There are 10 hidden switches. A switch that is on adds its own fixed numbers to the row, and there is some noise. The rows also spread widely along 13 directions, which tell nothing about the answers.
Known rows, each followed by its switches (1 for on, 0 for off):
[-26.0 -28.7 13.1 -0.3 35.4 -2.2 -30.1 10.9 23.2 -22.0 37.3 -27.0 -3.9 22.2 -26.7 40.1 13.8 -10.3 -17.7 26.8 -1.4 -4.7 11.2 32.6 -13.5 -20.9] -> 1 0 0 0 0 1 0 0 0 1
[-14.4 -10.5 12.6 3.7 -29.5 5.0 -0.3 -10.9 10.6 -6.8 42.4 -17.2 -17.6 12.5 -2.4 21.2 7.8 27.0 -16.7 30.2 -40.2 -9.6 -16.3 51.8 -22.6 -19.4] -> 0 1 1 1 1 1 1 0 1 0
[1.7 38.0 -7.1 -6.3 -21.6 2.8 9.4 8.4 -3.9 -3.6 -7.5 -27.7 -8.5 -7.2 20.4 -28.7 -1.3 17.6 -21.7 -0.7 0.8 -18.7 32.1 -39.7 6.0 6.6] -> 0 1 0 1 0 0 0 0 0 1
[25.0 -10.9 12.5 -3.6 -14.6 -1.7 -11.7 8.4 10.5 -15.3 17.3 9.6 14.4 9.5 32.1 -14.0 2.8 -2.3 12.9 -8.9 -14.2 26.4 -22.8 15.3 -22.7 -48.9] -> 0 0 1 1 0 0 0 0 1 1
[24.0 -17.4 17.8 21.9 -3.6 -0.9 29.0 -2.4 10.7 -5.6 11.3 9.2 3.0 -25.8 9.5 15.9 5.2 -14.7 25.3 0.0 -26.6 -0.9 5.1 -5.4 13.5 0.9] -> 1 1 0 0 0 1 0 0 0 1
[-32.9 11.4 -29.3 -8.3 -10.3 -3.0 -31.5 5.8 7.6 -49.7 -23.6 6.0 -38.1 -11.0 44.2 18.7 -9.7 9.2 -13.8 6.6 -18.7 9.7 -6.6 -5.7 -11.7 -43.7] -> 1 1 1 1 1 0 1 0 1 0
[2.6 0.2 4.5 0.0 14.8 -20.1 -9.1 -9.6 -1.7 -34.5 -25.5 27.2 -8.0 -24.6 19.5 43.9 -30.3 -16.2 12.3 -9.3 -16.3 18.1 -19.8 18.9 -12.8 -22.6] -> 0 0 1 0 1 0 0 1 1 1
[-19.7 0.7 -11.1 20.4 -15.3 -7.4 -3.6 -8.5 11.9 -55.2 -10.5 2.3 -34.1 -13.8 45.3 20.5 -15.7 7.8 2.0 21.8 -38.5 -0.9 14.0 -20.5 11.6 -25.1] -> 1 1 0 0 0 0 0 0 1 0
[13.8 -1.6 -26.6 5.6 10.4 -13.3 -29.0 15.6 -11.5 -24.5 -36.4 30.9 13.4 -13.3 -5.6 3.4 -16.6 -14.9 14.2 -27.8 15.4 -19.7 -2.2 -3.8 5.8 -26.5] -> 1 1 1 1 1 1 1 1 0 1
[-10.8 -13.1 12.2 21.6 -35.5 6.7 -14.2 57.3 -9.7 20.3 20.5 14.3 -55.9 8.1 9.5 -17.8 -13.0 17.0 -27.4 30.1 -34.4 -1.3 -17.5 21.0 -8.4 -18.8] -> 1 1 1 0 1 0 1 0 0 1
[9.3 -3.3 -3.5 -3.2 7.2 7.2 16.9 -30.8 43.5 -11.0 16.5 -7.3 13.1 -10.1 -12.6 42.2 12.7 7.2 4.0 -3.2 -26.1 12.1 -28.5 42.8 -43.0 -17.3] -> 1 1 0 0 1 1 0 0 1 0
[9.6 26.5 -11.6 4.2 -27.8 -30.9 -9.8 33.6 6.9 -0.1 38.6 14.3 1.4 10.3 -24.6 -33.0 -5.8 -13.6 -22.4 9.3 23.5 22.9 8.9 -5.2 14.1 -1.0] -> 1 0 0 0 1 1 1 1 0 1
[-0.6 -18.9 7.1 20.4 -25.0 -9.7 21.1 -7.2 5.1 -8.5 0.5 4.5 -5.9 -11.8 -14.9 34.1 -21.5 21.5 10.0 10.6 -50.6 -18.3 -24.3 54.9 -9.3 -6.7] -> 0 1 1 0 0 0 0 0 0 0
[16.7 6.0 31.6 -12.2 -9.8 28.9 11.4 10.3 -13.2 24.9 -10.1 -8.7 -20.8 -21.8 36.0 -18.6 6.3 -2.6 4.0 -4.0 -2.7 -7.4 11.8 -19.4 0.6 13.1] -> 1 1 1 0 0 0 0 0 0 1
[-18.0 -13.1 -12.4 -1.8 -2.1 -5.3 -12.7 22.6 8.3 -19.3 -22.0 5.0 -21.8 -13.0 22.0 14.6 2.8 5.5 24.1 0.2 -8.2 -5.2 -8.3 3.6 -0.3 -36.2] -> 1 1 0 0 0 1 0 1 0 0
[36.0 26.0 -14.9 3.3 -28.6 -21.9 1.8 0.0 -7.1 -8.2 1.2 34.6 19.5 -12.2 -17.6 -14.2 -16.5 8.4 42.2 -5.8 26.9 -9.9 -18.1 13.6 -1.7 -23.2] -> 1 0 1 0 1 0 0 1 0 1
[11.9 13.9 -14.6 1.2 3.5 -7.4 -18.4 0.8 16.8 -20.3 2.7 7.7 -2.4 11.1 -14.4 13.3 -17.3 -3.7 -24.4 -16.8 -2.3 15.8 -28.2 24.9 -36.2 -21.3] -> 1 1 1 1 1 0 0 1 0 1
[31.3 47.8 30.3 1.6 -31.6 -33.5 10.7 4.9 -0.3 15.0 30.0 27.5 -13.6 -20.1 7.2 -14.9 -28.3 7.3 32.2 27.7 8.1 24.6 6.5 -11.2 -13.7 -17.2] -> 1 0 0 0 0 1 1 0 1 1
[2.3 27.7 14.4 -30.7 -12.2 -4.8 -7.4 16.4 15.3 2.5 -10.1 -25.2 11.5 -17.3 7.1 -18.2 6.9 24.4 1.3 9.3 10.6 -6.1 25.9 9.5 -25.6 -19.3] -> 1 1 0 0 1 0 0 1 1 1
[45.6 33.2 -3.3 16.3 -16.5 -14.3 -0.7 9.2 16.5 17.4 35.0 4.8 12.2 12.0 -20.8 -31.0 -15.4 10.2 -15.8 1.7 3.9 3.8 -7.2 -3.9 -14.6 -4.4] -> 0 0 1 0 1 1 1 0 0 1
[29.9 -12.9 -8.5 -3.9 14.4 0.7 4.2 9.3 19.8 -20.2 -24.3 9.5 50.4 -27.0 6.2 -12.1 9.1 -26.8 9.6 -42.0 0.3 3.9 10.4 -14.5 12.4 -6.6] -> 1 0 0 0 0 1 0 1 1 1
[-3.0 4.6 34.4 -31.2 -0.8 6.7 -4.9 14.8 5.3 36.8 9.1 -7.9 -12.4 -7.8 -12.5 4.7 3.9 6.6 -2.1 15.8 9.1 1.7 4.3 32.0 -24.0 3.3] -> 1 1 1 0 0 1 0 0 1 0
[7.6 0.9 12.2 -13.9 22.2 6.2 -44.1 8.6 -0.1 18.2 0.3 -12.3 12.7 26.8 -22.0 -3.7 -18.9 1.7 -22.6 -13.7 15.5 1.0 -24.0 47.8 -44.2 -22.8] -> 0 0 1 0 0 1 0 0 0 1
[-9.4 6.2 4.5 -32.6 0.0 -22.0 -1.1 25.1 28.2 -10.7 -8.2 -12.6 23.0 -18.7 -19.9 6.3 8.0 18.1 7.5 12.3 3.1 -3.4 17.4 30.0 -20.6 -24.6] -> 1 1 1 0 0 0 0 0 1 1
[-11.9 -6.6 19.8 -24.7 2.4 -15.9 -46.5 24.2 -21.2 -21.9 -13.8 7.6 4.1 -13.6 51.3 -10.7 3.7 -33.8 7.6 -6.3 18.3 25.5 30.2 -13.2 16.7 -35.1] -> 0 0 0 1 1 1 1 1 1 1
[43.8 37.9 19.2 3.0 -52.4 -27.8 9.9 -2.3 8.4 8.3 53.8 6.0 0.9 23.2 -0.6 -34.0 -21.8 8.4 -8.7 3.7 -4.8 42.4 -25.9 17.8 -30.3 -16.2] -> 0 1 1 1 0 0 0 1 0 1
[16.8 -7.7 36.3 -2.2 -24.7 0.0 26.0 8.9 -12.2 26.7 -1.8 25.0 11.7 -41.9 -9.9 5.5 -5.7 -2.3 27.4 2.4 -13.7 -4.4 -7.8 41.7 -8.4 3.7] -> 1 0 0 0 1 0 0 0 1 1

New rows, each followed by its switches (1 for on, 0 for off):
[-3.1 -20.6 0.4 25.3 23.8 -3.1 -14.8 11.9 14.0 -42.9 -12.4 -2.9 -15.3 -4.1 11.1 28.0 -21.6 -26.7 -37.6 -7.3 -35.1 3.7 13.8 -11.9 12.4 6.6] -> 1 1 1 0 0 0 0 1 0 1
[-17.1 -19.1 18.5 -18.2 3.0 -0.4 -14.5 14.0 -26.1 14.2 -20.5 26.3 12.7 -18.7 -28.6 16.4 -18.1 -23.7 0.8 -16.4 12.4 5.6 -18.8 63.1 -9.6 0.2] -> 1 0 0 0 0 1 0 0 1 1
[-1.7 -4.7 -8.2 24.2 -5.6 10.7 -34.8 12.3 -12.6 -21.2 -25.6 -9.8 -19.4 -1.7 36.9 -11.7 -19.5 11.5 -14.4 5.9 -23.0 -38.7 23.4 -19.2 18.7 -14.8] -> 0 0 1 0 1 0 1 0 0 0
[3.0 0.5 6.5 -4.9 -15.0 2.1 11.1 -21.7 0.0 -19.3 31.2 13.5 -3.1 -9.6 5.6 16.4 1.6 -6.9 18.4 14.4 -1.1 9.8 -16.1 15.4 -1.7 -9.3] -> 1 0 1 0 0 1 1 0 1 1
[-5.5 -27.8 -2.1 27.8 15.6 6.9 -38.6 6.6 17.2 -34.6 25.5 -14.3 -18.0 37.2 -4.1 21.9 -3.0 19.2 -2.6 28.9 -22.4 -29.7 -8.1 22.0 -17.8 -49.4] -> 1 1 1 0 0 1 0 0 0 1
[11.6 -4.3 34.4 -6.7 15.1 22.8 -31.2 -15.0 5.0 -11.7 -3.8 -19.4 -6.4 -2.9 45.8 6.8 -3.9 -1.4 -7.8 8.5 -16.2 2.2 16.2 2.5 -30.9 -23.5] -> 1 1 1 0 1 0 1 0 1 1
[19.6 16.9 -20.4 -13.0 18.0 11.8 -31.3 4.7 -10.8 7.1 -16.5 21.1 -2.6 8.0 9.8 -14.8 -1.3 -12.9 -2.6 -22.4 39.7 -13.1 -6.0 -27.5 -0.8 -18.2] -> 0 0 1 1 1 1 0 0 1 0
[21.8 16.0 37.6 -9.1 22.3 2.6 -7.9 -9.0 -2.8 8.6 11.5 3.4 -9.4 -5.7 -0.1 16.0 -16.2 -12.4 1.4 14.0 16.8 0.2 12.6 -6.7 -17.5 6.5] -> 1 0 1 0 0 0 0 0 1 1
[14.6 0.5 -2.2 9.5 38.2 -18.2 -19.5 42.4 9.1 17.1 -15.8 19.8 -2.5 -10.9 -41.3 20.4 -14.2 -13.3 -8.1 -2.9 15.7 -24.0 21.5 -8.1 -3.0 -0.1] -> 1 0 0 1 1 0 0 0 0 0
[-10.6 32.8 -8.0 -2.0 -1.2 -26.7 -5.0 -7.0 7.5 -27.8 -14.1 10.3 -28.3 -14.0 10.2 28.5 -35.6 20.4 8.9 15.5 -14.5 5.6 -12.6 4.9 -20.5 -30.3] -> 0 1 1 0 0 1 0 0 1 1
[-0.8 -47.4 35.9 -16.7 -10.4 16.9 6.0 26.2 -3.2 20.6 4.3 -7.0 23.7 -21.9 5.7 -0.7 36.2 -16.4 15.5 -3.1 -8.8 -0.6 8.3 45.8 3.2 -6.7] -> 1 1 0 0 1 0 0 0 0 1
[29.1 -7.3 -5.6 19.2 -57.4 -4.5 13.1 10.3 30.0 5.4 58.6 0.9 16.2 21.9 7.6 -41.8 20.7 -0.4 -16.2 -1.8 -28.3 38.5 -19.7 19.2 5.6 -12.8] -> 0 1 0 0 1 1 0 0 0 0
[-22.9 -13.3 33.1 -18.0 11.6 -3.2 1.5 7.8 -6.9 -4.2 26.9 -14.3 -19.8 -3.4 -23.0 42.5 7.6 -18.0 -13.3 26.4 7.6 -7.9 20.5 20.6 2.5 19.7] -> 1 1 1 1 0 0 0 1 0 1
[10.5 34.5 37.7 0.5 33.4 13.8 0.3 -48.4 1.9 -8.5 -6.0 -18.6 -20.1 -21.0 20.2 33.6 -33.0 -26.8 -38.0 -2.8 -9.7 14.2 25.9 -26.6 -18.7 39.2] -> 1 1 0 0 0 1 0 0 1 1
[3.2 12.9 3.5 -1.8 3.5 -1.2 9.2 -30.8 -0.3 -40.0 9.0 -3.1 -0.4 -15.5 -1.5 33.2 -1.6 0.5 8.4 15.8 0.5 -27.2 24.7 -6.9 6.8 1.4] -> 1 1 1 1 1 0 0 1 1 1
[24.8 14.3 1.7 2.9 -3.6 -12.1 -19.2 20.4 -23.1 -5.0 -41.3 33.0 19.8 -26.9 13.6 -36.0 -36.6 -26.9 1.1 -25.6 16.5 2.4 27.8 -30.0 20.1 2.1] -> 1 0 0 0 0 0 1 0 1 1
[-1.4 1.4 -10.1 2.9 8.4 3.9 -28.8 15.5 -5.3 10.3 14.0 -1.0 -18.9 17.6 -9.9 3.7 2.8 2.3 -9.9 6.0 14.2 -17.0 -8.0 0.2 -11.1 -18.9] -> 0 0 0 1 1 1 1 0 0 0
[-2.1 -21.8 8.0 3.4 24.3 4.5 -11.9 -24.0 15.2 -46.2 21.5 -0.8 -24.1 2.2 20.3 56.6 14.4 -21.2 5.4 19.9 -8.2 -4.9 9.0 -12.0 4.0 -15.4] -> 1 1 1 1 1 0 0 1 1 0
[-3.5 23.4 -1.1 -15.3 -55.5 3.0 -6.9 -2.9 -9.4 -18.8 2.2 -14.8 14.6 -9.9 40.7 -45.4 4.8 11.8 -19.5 -4.2 -12.5 5.5 18.3 6.5 9.5 -13.5] -> 0 1 1 1 1 1 1 0 1 1
[-18.1 -24.2 -5.8 15.8 9.2 0.2 -31.5 41.3 11.3 -10.1 4.1 8.3 -27.4 9.2 -6.3 12.5 -0.8 9.9 -9.8 27.0 -12.1 -24.0 6.3 10.1 0.1 -30.5] -> 1 0 0 0 1 0 0 0 1 0
[6.5 -16.0 25.2 11.1 -48.0 -1.0 -3.6 37.2 -2.9 6.0 28.5 14.9 -11.0 1.9 21.7 -36.6 -4.0 -10.3 -15.3 9.5 -21.1 27.6 -0.5 11.4 17.1 -1.7] -> 1 0 0 0 0 0 0 1 1 0
[11.8 11.5 -3.2 -30.7 -10.2 2.6 3.0 24.1 26.7 3.0 9.6 -11.8 35.3 -11.7 -2.0 -24.8 33.3 8.0 -1.8 -10.9 13.2 8.2 9.9 9.9 -20.8 -21.3] -> 1 0 0 1 1 0 0 0 1 1
[-15.4 -16.0 -27.2 -8.7 0.3 -0.9 7.0 -9.3 13.8 -42.4 26.3 -4.3 -1.3 12.9 -0.2 24.9 31.9 -8.5 -3.1 7.6 4.8 -8.0 2.6 -10.1 17.8 -12.4] -> 0 1 0 1 1 0 0 1 1 0
[42.4 -24.7 11.8 32.7 4.6 -0.9 7.1 -14.4 -1.0 -10.5 0.9 8.5 21.7 2.0 -9.0 15.1 -19.3 3.0 30.2 -12.9 -25.6 -25.8 -22.6 22.3 -15.0 -19.3] -> 0 0 0 0 0 0 0 1 0 1
[21.0 32.6 -16.3 25.2 -17.8 -33.5 11.2 13.9 7.5 -11.2 -8.8 42.4 -20.5 -21.8 -14.6 13.3 -37.5 4.2 -1.7 -2.2 -17.4 6.2 -14.7 -1.0 -9.4 -13.4] -> 1 1 1 1 1 0 0 0 0 1
[14.9 -14.0 43.6 3.4 -13.8 2.0 12.1 7.3 2.9 -15.0 17.3 4.2 -10.8 -28.2 56.3 3.7 14.6 -5.9 40.9 29.3 -21.0 5.2 29.7 -21.2 19.3 -21.2] -> 1 0 1 0 0 0 0 0 1 1
[-21.9 11.3 -19.8 -6.3 -14.3 -15.4 -35.1 -3.4 -13.4 -32.9 -8.4 12.2 4.1 0.3 -15.6 10.0 -26.2 -5.3 -16.4 1.8 14.4 -1.0 -6.9 40.3 -3.1 -14.7] -> 1 0 1 0 1 0 1 0 0 1
[11.0 -13.6 1.0 -18.7 -8.8 9.0 28.0 -0.7 15.4 -25.1 13.4 -4.8 40.3 -21.3 10.3 -8.5 34.6 -29.2 -9.0 -17.3 0.7 7.7 29.7 -17.0 30.1 17.9] -> 1 1 1 1 0 0 0 0 1 1
[44.9 -7.2 47.0 10.6 -18.1 5.0 25.5 10.3 -11.0 40.2 18.3 20.6 2.6 -20.3 9.1 -9.2 -1.1 4.6 38.6 10.1 -14.5 -6.3 -8.8 14.7 -12.6 -8.4] -> 0 0 0 0 1 0 0 0 1 1
[-30.3 -3.2 -10.5 -31.7 6.1 -5.2 -10.5 16.3 14.3 -21.6 -9.5 1.0 -9.2 -19.3 23.7 13.1 22.6 -31.3 -13.4 -7.9 14.4 31.6 12.8 -7.7 17.1 -1.8] -> 1 1 0 0 1 1 0 1 1 0
[49.6 0.6 33.4 -1.8 -19.0 2.8 -39.1 -18.8 7.9 7.5 25.6 -22.1 51.6 24.5 -5.5 -33.8 5.3 14.4 21.9 12.3 23.0 -25.8 35.3 33.4 -14.9 -26.9] -> 1 1 1 0 1 0 0 0 0 0
[35.5 6.0 35.8 -5.6 -17.3 -1.0 -6.1 -18.5 11.8 -2.0 66.5 -11.4 -7.3 24.2 31.2 -6.6 25.2 4.4 28.1 33.4 10.1 6.8 10.6 -11.8 -5.1 -29.5] -> 0 1 1 1 1 1 0 1 1 0
[-19.7 -7.7 1.9 -21.9 25.7 0.0 -46.3 -2.9 2.1 -34.6 -6.8 -15.5 -1.9 10.8 5.7 21.8 -3.2 -14.1 -19.8 11.9 17.5 -9.4 33.9 -2.8 -3.3 -16.4] -> 1 1 1 1 0 0 1 0 1 0
[23.3 -9.4 15.8 -20.9 26.9 13.7 -19.0 2.9 -2.4 18.9 5.6 -3.6 7.5 15.8 -20.2 6.0 9.5 0.8 26.6 -0.3 35.6 -22.5 -11.3 20.3 -32.1 -22.4] -> 1 1 1 0 0 0 0 0 0 1
[10.9 -1.4 13.9 -28.6 35.6 -15.6 -2.0 17.1 19.7 -10.6 -25.9 5.4 29.6 -40.0 -10.3 26.9 5.8 -24.1 8.0 -13.8 14.3 2.1 26.5 3.9 -1.9 2.6] -> 1 0 1 0 1 0 0 1 1 1
